Every row belongs to one group in each of 3 separate groupings. Each group adds its own fixed numbers to the row, and there is some noise. The rows also spread widely along 11 directions, which tell nothing about the answers.
In the rows, 128 means zero.
Some rows, each with its group in each grouping after it:
[115 131 165  77 123 109 147  87 147 125 135 145 147 132 115 124 149  97
  83 145 142 126 126 133 143 116  93] => (2) q621 D
[104 120 150 158 182 140 112 109  96  86 120 133 160 125 122 187 163 110
 187 142 186 118 143 177 154 157  96] => (1) q616 N
[ 80 117  94  91  98  96 140 121 167 136 116 136 147 102 117 180 155 165
  68 101  98 137 173 185 130  63  99] => (0) q282 B
[131 122 150  79  51 103 149 144 129 165 117 131 147 118 131 124 122 104
 106 139  87 124 182 142 126 112 104] => (1) q282 D
[125 120 100 110 151 141 143 130 165 122 172 159 102 140 112  89 106 139
 105 117 152 143  88  87 139 119 154] => (0) q616 B
[142 104 110  86 153 129  87  90 136  39 118 126 133 153 127 156 152  94
 124 165 175 163 146 157 165  74 115] => (2) q621 N
[140 130 119 121 141 132 119 119 152 140 136 136 100 146  80  89 148 113
  90 134 166 122  92 108 132 139 154] => (1) q282 D
[110 174 153 141 156 114 139  82 145 142 121 139 117 171 121 102  97 116
  64 114 112 111  69  78 130 103 102] => (2) q616 D
[ 94 158  53 194 102 151 131 126 110 115 139  70 157 150 140 100 112 152
 161 140 152 115 152  88 136 168 173] => (0) q616 D
[140 116 113 115 105 109  86 127 155  98  86 110 123 155 124 165  93 145
 166 123 133 138 174 109 109  77 117] => (0) q616 D
[ 94 134 200 116 104 107 172 169 137 144 143 144 135  83 168 140 168 108
 198  71 104 144 144 196 106 150  65] => (0) q282 N
[149 140 100 153 131 132 109 129  92 112 111  90 118 158 128 125 146 122
 112 156 132 109 117 132 151 145 166] => (0) q616 D
[110 151 139 178 113 131 132 180 110 102 130 111 116 124 180 120 154  97
 216  95 128 153 128 170 125 148 119] => (0) q282 N
[175 150 142 107 134 131 133 136 102 150 145 132  91 149 148  80  84 106
  95 137  77 112  78  75 133 137 149] => (1) q616 D
[117 135  60 124 108 103 114 136 166 112 119 106 114 126 128 139 165 161
 105 103 123 148 129 162 127  71 147] => (0) q621 D
[ 87 115 154 127 163 133 131 122 118 149 130 191 138 112 104 183  90 157
 109 131 120 115 127 131 145 126  97] => (2) q616 N
[159 150 197  81  29  86 169 120 150 160 114  89 165 141 146  73 154  66
 148 140 114 127 166 106 100 140  79] => (1) q621 N
[115 187 141 169  84 104 152 135  95 165  89  78 139 138 176 125 113 132
 118 101  39 100 126 122 103 128 102] => (2) q616 B
[149 158 148  91  68 106 158 119 140 117 136  88 133 146 164  59 148  74
 120 127 111 147 127 114 123 120 109] => (2) q621 D
[112  99 122 118 174 165 133 141 128 108 193 216 117 133 112 118  71 114
 131 154 173 150 103  94 177 132 143] => (1) q616 N
[173 112 136 111 113 134 113 158 110  96 129  96 108 132 147 116 134 112
 198 135 138 133 150 133 122 158 141] => (0) q616 D
[137 136  65 152 114 141  98 124 117  83 118  76 119 165 129 101 147 109
 120 160 160 135 135 126 153 128 181] => (0) q282 D
[ 89 127  93 158 102 138 131 156 103 120 133 144 147 133 150 155  75 145
 146 144 121 128 167 127 156 123 142] => (0) q616 D
[ 82 107 132 161  88 157 182 205 142 162 198 219 135 117 101  74 115  97
 157 145 211 155 115 114 158 188 157] => (1) q621 B
[127 123 113 108 151 153 131 123 142  87 182 159 115 140 133  81 116 103
 127 143 168 166  99  96 158 125 145] => (2) q621 N

New rows, each followed by its group in each grouping:
[124 114  94 132 122 119  97 130 166  86 114 140 125 156 108 151 110 129
 160 116 165 166 152 128 132  65 114] => (1) q616 N
[163 135 132 130 104 145 119 154 111 128 138 100 106 141 147  83 107 110
 172 143 120 127 137  86 117 170 160] => (0) q282 N
[116 133  68 182  65 129 127 201 123 130 135 135 122 134 142 108 137 119
 155 133 141 165 138 153 149 116 170] => (1) q621 N
[121 114 161  94 135 124 135 140 136 144 142 170 121 101 122 146 120 141
 137 119 118 133 124 134 121 129 104] => (2) q621 N
[100 137 128 129 109 116 150 112 111 142 129 127 158 136 117 128 171 107
  64 175 145 105 123 153 170 150 138] => (0) q621 D
[104 149 142 156 130 116 138 117 108 117 114 131 142 149 131 135 144 101
  99 135 127 129 111 153 155 118 104] => (2) q616 N
[ 64 177  88 233 198 161 127 152  81 115 149 138 119 124 171 154 101 155
 180  88 121 115  74 135 147 150 144] => (1) q616 D
[159 126 151 136  64  95 113 174 166 149  92 129  98 154 111 109 136 113
 155 126 137 150 129 121 100 110 132] => (0) q621 N
[110 127 178 141  97 113 153 151 138 102 130 167 134 156 126 104 148  55
 139 131 173 168 119 164 157 118  88] => (2) q616 N
[157  99 100  95 102 113 101 145 175 108 122 134 110 141  91 130 127 131
 145 117 161 156 151 127 119  81 128] => (1) q616 D
[136 127 130  77  93 116 166 134 140 145 169 126 137 103 129  86 176 105
 108 129 131 132 127 150 138 143 127] => (1) q621 D
[119 168  59 174 159 157 116 141  97  90 150  82 105 124 179 114 108 160
 169  85  96 135 102 118 123 132 158] => (2) q616 D
[135 126 105 126 114 117 111 136 138 129 113 120 125 136 113 143 119 143
 138 116 128 126 142 126 120 104 125] => (1) q616 D
[127 118  84 108 160 154 119 145 129 121 173 154  98 104 124 119 117 146
 121 115 130 134 110 128 143 126 161] => (1) q282 D
[ 99 170 134 186 105 107 123  98 145 182  78 121 139 191  83 116  81 142
  77 152 136  84 117  49 119 133 137] => (0) q616 D
[109  95 106 126 203 174  90 136 110  67 164 193 100 136 132 158  74 122
 146 158 174 143 116 117 181 126 162] => (0) q282 D
[102 111 100 130 106 125 144 192 107 155 151 169 116  86 133 153 152 154
 106 132 110 129 125 196 159 139 160] => (0) q621 D
[ 61 148 128 160 123 126 149 130 134 163 134 170 147 121 110 140 116 147
 100 129 139 117 118 128 141 135 120] => (2) q621 D
[105 144 158 172  36 111 146 145 136 138 101 107 174 172 132 102  99  93
 187 150 159 135 191  90 118 148 106] => (0) q616 N
[141 159  71 144 115 150 155 166  99 105 196  97 108 120 181  47 168  96
 138 120 127 149  82 138 157 161 184] => (1) q621 D
[121 127 111 129 108 114 132 172 189 140 141 138  95 105 109 108 150 159
 174  60 146 160 113 140  84 113 126] => (2) q621 D
[125 138  73 173 159 153  90 117 118  90 117 111 114 164 113 127 131 119
 125 146 174 131 111 112 150 121 165] => (1) q282 B
[ 87 135  82 155  87 112 114 111 100 129  94 155 160 169 105 155 116 107
   5 210 134 123 146 147 205  84 151] => (2) q621 D
[ 96 145 123  87 113 128 170  82 154 142 166 131 171 129 131 102  89 132
 104 122 119 117 150  71 130 118  97] => (1) q616 D
[ 95 134  84 140  86 146 147 148 114 154 150 137 147 114 140 118  78 159
 124 145 110 125 158  89 132 144 155] => (2) q621 B
[111 138 123 182 115 123 135 160  69 151 106 124 142 124 119 152 178 113
 115 153 133  99 122 195 162 169 143] => (1) q616 D
[111 164 108 159 148 147 144 113 123 122 165 138 126 166 137  75  87 102
 113 136 147 125  81  68 156 139 148] => (1) q616 D
[113 141  76 128 154 124 104  92 144  72 127  93 131 143 140 144 161 137
 123 127 156 139 124 142 144  91 138] => (0) q621 D
[105 149 143 109 150 111 128  94 168  98 132 170 126 163 136 129 111  88
  94 124 149 153  93 112 152  60  94] => (1) q621 D
[122 118 218 140 132 120 123 158  88 133 107 198 136 139 125 167 125  60
 147 175 162 116 119 164 166 155 101] => (1) q621 D
[129 113 103  69 181 124 104  94 171  59 145 134 103 125 134 150 155 127
 108 105 137 166 118 161 146  56 109] => (0) q282 N
[146 105 107  70  20  97 137 162 205 118 133 126 127 131 122  88 124 120
 156 106 134 194 193 119  99  64 110] => (2) q621 N
[103 148  77 156  99 138 141 126 122 103 154 106 152 149 143  90 142  98
 134 150 170 143 133 120 161 133 155] => (1) q621 D
[111 174 126 124 142 104 154 116 165 146 143 107 112 116 147 106 167 150
 119  68 102 123  78 133 100 118 116] => (0) q621 D
[175  88 107  76 130 135 124 172 128 126 161 130  86  97 115 118 156 152
 143 119 124 132 123 152 127 150 163] => (0) q616 D
[ 95 131 134 103 104 108 139 120 189 127 139 146 143 126 137 132 100 146
 161  98 136 153 151  97 108  85  92] => (0) q621 N
[160 126 143 133  86 120 132 166 137 127 116  90 113 122 126  98 188 109
 188 110 154 141 133 148  92 163 130] => (2) q621 B
[ 62 126 112 124 170 137 155 112 115 112 169 163 168  87 145 181 139 146
 131 108 129 131 137 184 163 118  88] => (1) q616 N
[120 147 105 144 142 143 138 126 120 140 153 120 127 131 125 104 116 142
 138 116 133 113 107  97 127 152 143] => (1) q616 D
[146 163  79 194 137 144 107 146 108 133 131 106  96 170 126  82 110 132
 127 135 130 124  79  78 136 143 181] => (1) q616 N
[ 99 141 164 150 138 133 139 156  98 148 140 168 142 109 154 155 111 124
 173 127 118 121 122 138 137 151 108] => (1) q621 N
[125 106 152 104 124 126 111 128 126 109 112 148 143 129 139 180  97 128
 167 157 139 125 172 122 135 119 112] => (0) q621 B
[133 126 119 139 167 151 109 176 112  99 154 149  76 113 163 133 109 132
 186  96 118 144 101 139 130 137 151] => (0) q282 D
[111 134 135 128  96  95 134 144 168 124 109 147 109 153 108 116 176  86
  72 118 146 153 106 177 150  83 119] => (0) q282 D
[117  93 140  38 187 141 129 110  98  99 172 194 120  90 155 181 108 120
  64 156  89 124 127 172 191 104 116] => (0) q282 D
[165 147 105 151 192 135  83 137 105 100 106 114  62 148 145 150 115 148
 124 100  88 127  66 127 122 101 149] => (2) q616 B
[169 120  65  84 176 150  90 134 101  76 154  94  88  96 163 144 155 146
 148 103  95 138 121 165 136 110 161] => (1) q282 D
[115 134 154 132 111 109 145 139 138 162 121 123 148 107 115 146 149 146
 173  95 124 117 147 145  97 147  90] => (1) q616 N
[137 159  93 151 133 135 135 186 127 119 162 120  70 126 186  93  95 147
 168  67  75 151  80 112 114 115 157] => (0) q616 D
[101 160  95 150  82 134 147 133 137 115 144  92 140 133 156  78 130 115
 143 105 119 156 147 117 124 123 127] => (2) q282 N
[155 100  89 115 158 131  94 130 169  96 138 143  89 157  77 117 144 142
 107 135 184 153  98 118 143 101 164] => (0) q616 N
[123 115  93 123  84 127 110 124 131  98 121 153 148 175 109 122 106  82
  87 197 178 148 156 114 181  88 151] => (1) q621 D
[118 124 102 172 185 137  77 132 149  81 118 143 109 146 106 161 147 136
 192 116 200 149 103 139 128 108 137] => (1) q621 N
[132 133  91 114 143 141  97  67  99 100 119 124 155 172 122 141  93 107
  62 212 148 107 138  83 183 107 156] => (1) q621 D
[143 125 175  97 132 121 140 136 164 157 141 171 101 139 111 105 103 123
 123 131 136 123  92  75 113 135 128] => (0) q621 B
[ 82 133 111 164 131 112 106 141 154 131  98 174 122 136 106 182 118 153
 109 118 135 149 122 154 135  72 113] => (2) q621 N
[ 93 173 133 143 120 128 162  80 100 141 137 105 168 146 150 104 104 119
  85 144  96 105 128  90 147 144 109] => (2) q616 N
[125 129 116  77 108 140 156 144 124 117 182 156 117 116 177  94  55 125
 124 114  73 151 137  93 142 103 122] => (2) q616 D
[141 140 198 121 168 105 127 104  93 120  93 125 127 141 136 166 201  82
  94 159 135  95  83 185 155 152 105] => (0) q621 B
[100 157 140 141  70 116 165  87 123 142 122  80 199 154 117  93 151  87
 123 157 162 102 168 105 135 167 103] => (1) q616 D
[ 76 168 105 163 203 132 114  74 100  73 113  88 150 118 166 195 148 155
 152  87 115 113 119 166 135 110  85] => (2) q616 D
[100 138 107  76 131 119 167  94 166 103 175 132 143 120 152 106 160 119
  72 115 129 149 111 142 156  92 117] => (0) q621 B
[116 127 154 121 150 127 101  77 138  78 109 160 152 182 116 149  99  72
 124 182 196 132 134  98 166  92 103] => (1) q621 D
[121 128 135  87 123 127 156 105 124 123 149 112 152 108 133 115 171 116
 105 137 133 123 134 144 135 149 114] => (2) q621 B
[157 140  84  67 167 131 143  98 140 113 179  73 117  83 148 102 203 158
 124  84 110 124  98 144 109 134 139] => (1) q621 B
[149 144 168 137 107 122 136 147 132 129 125 139 117 158 140  93 130  73
 156 136 153 139 102 105 127 139 124] => (1) q621 B
[113 151 102 133  77 116 130 111 147 163 114  91 159 133 114 119 117 153
 140 129 131 107 166  83 101 133 128] => (1) q621 D
[125 129 191 118 115 113 139 111 149 154 110 140 142 144  81 114 165  80
 125 141 177 107 129 131 121 158 100] => (1) q282 D
[125 125 111 175  73 137 130 209 126 107 136 140 107 152 149  99  98  98
 199 124 156 163 138 126 139 134 155] => (0) q616 D
[ 91 124  94 164 166 137  90 131 133 113 116 146 129 116 107 189 130 162
 158 111 154 131 143 154 131 106 124] => (1) q282 N
[177 102 110  32 108 120 126 134 132 100 155 123 108 111 151 118 143 120
 100 146 101 147 139 145 147  99 147] => (0) q621 D
[114 128 108 147 110 129 124 160  99 144 124 141 132 121 131 154 105 143
 138 134 111 115 145 142 142 135 136] => (1) q616 D
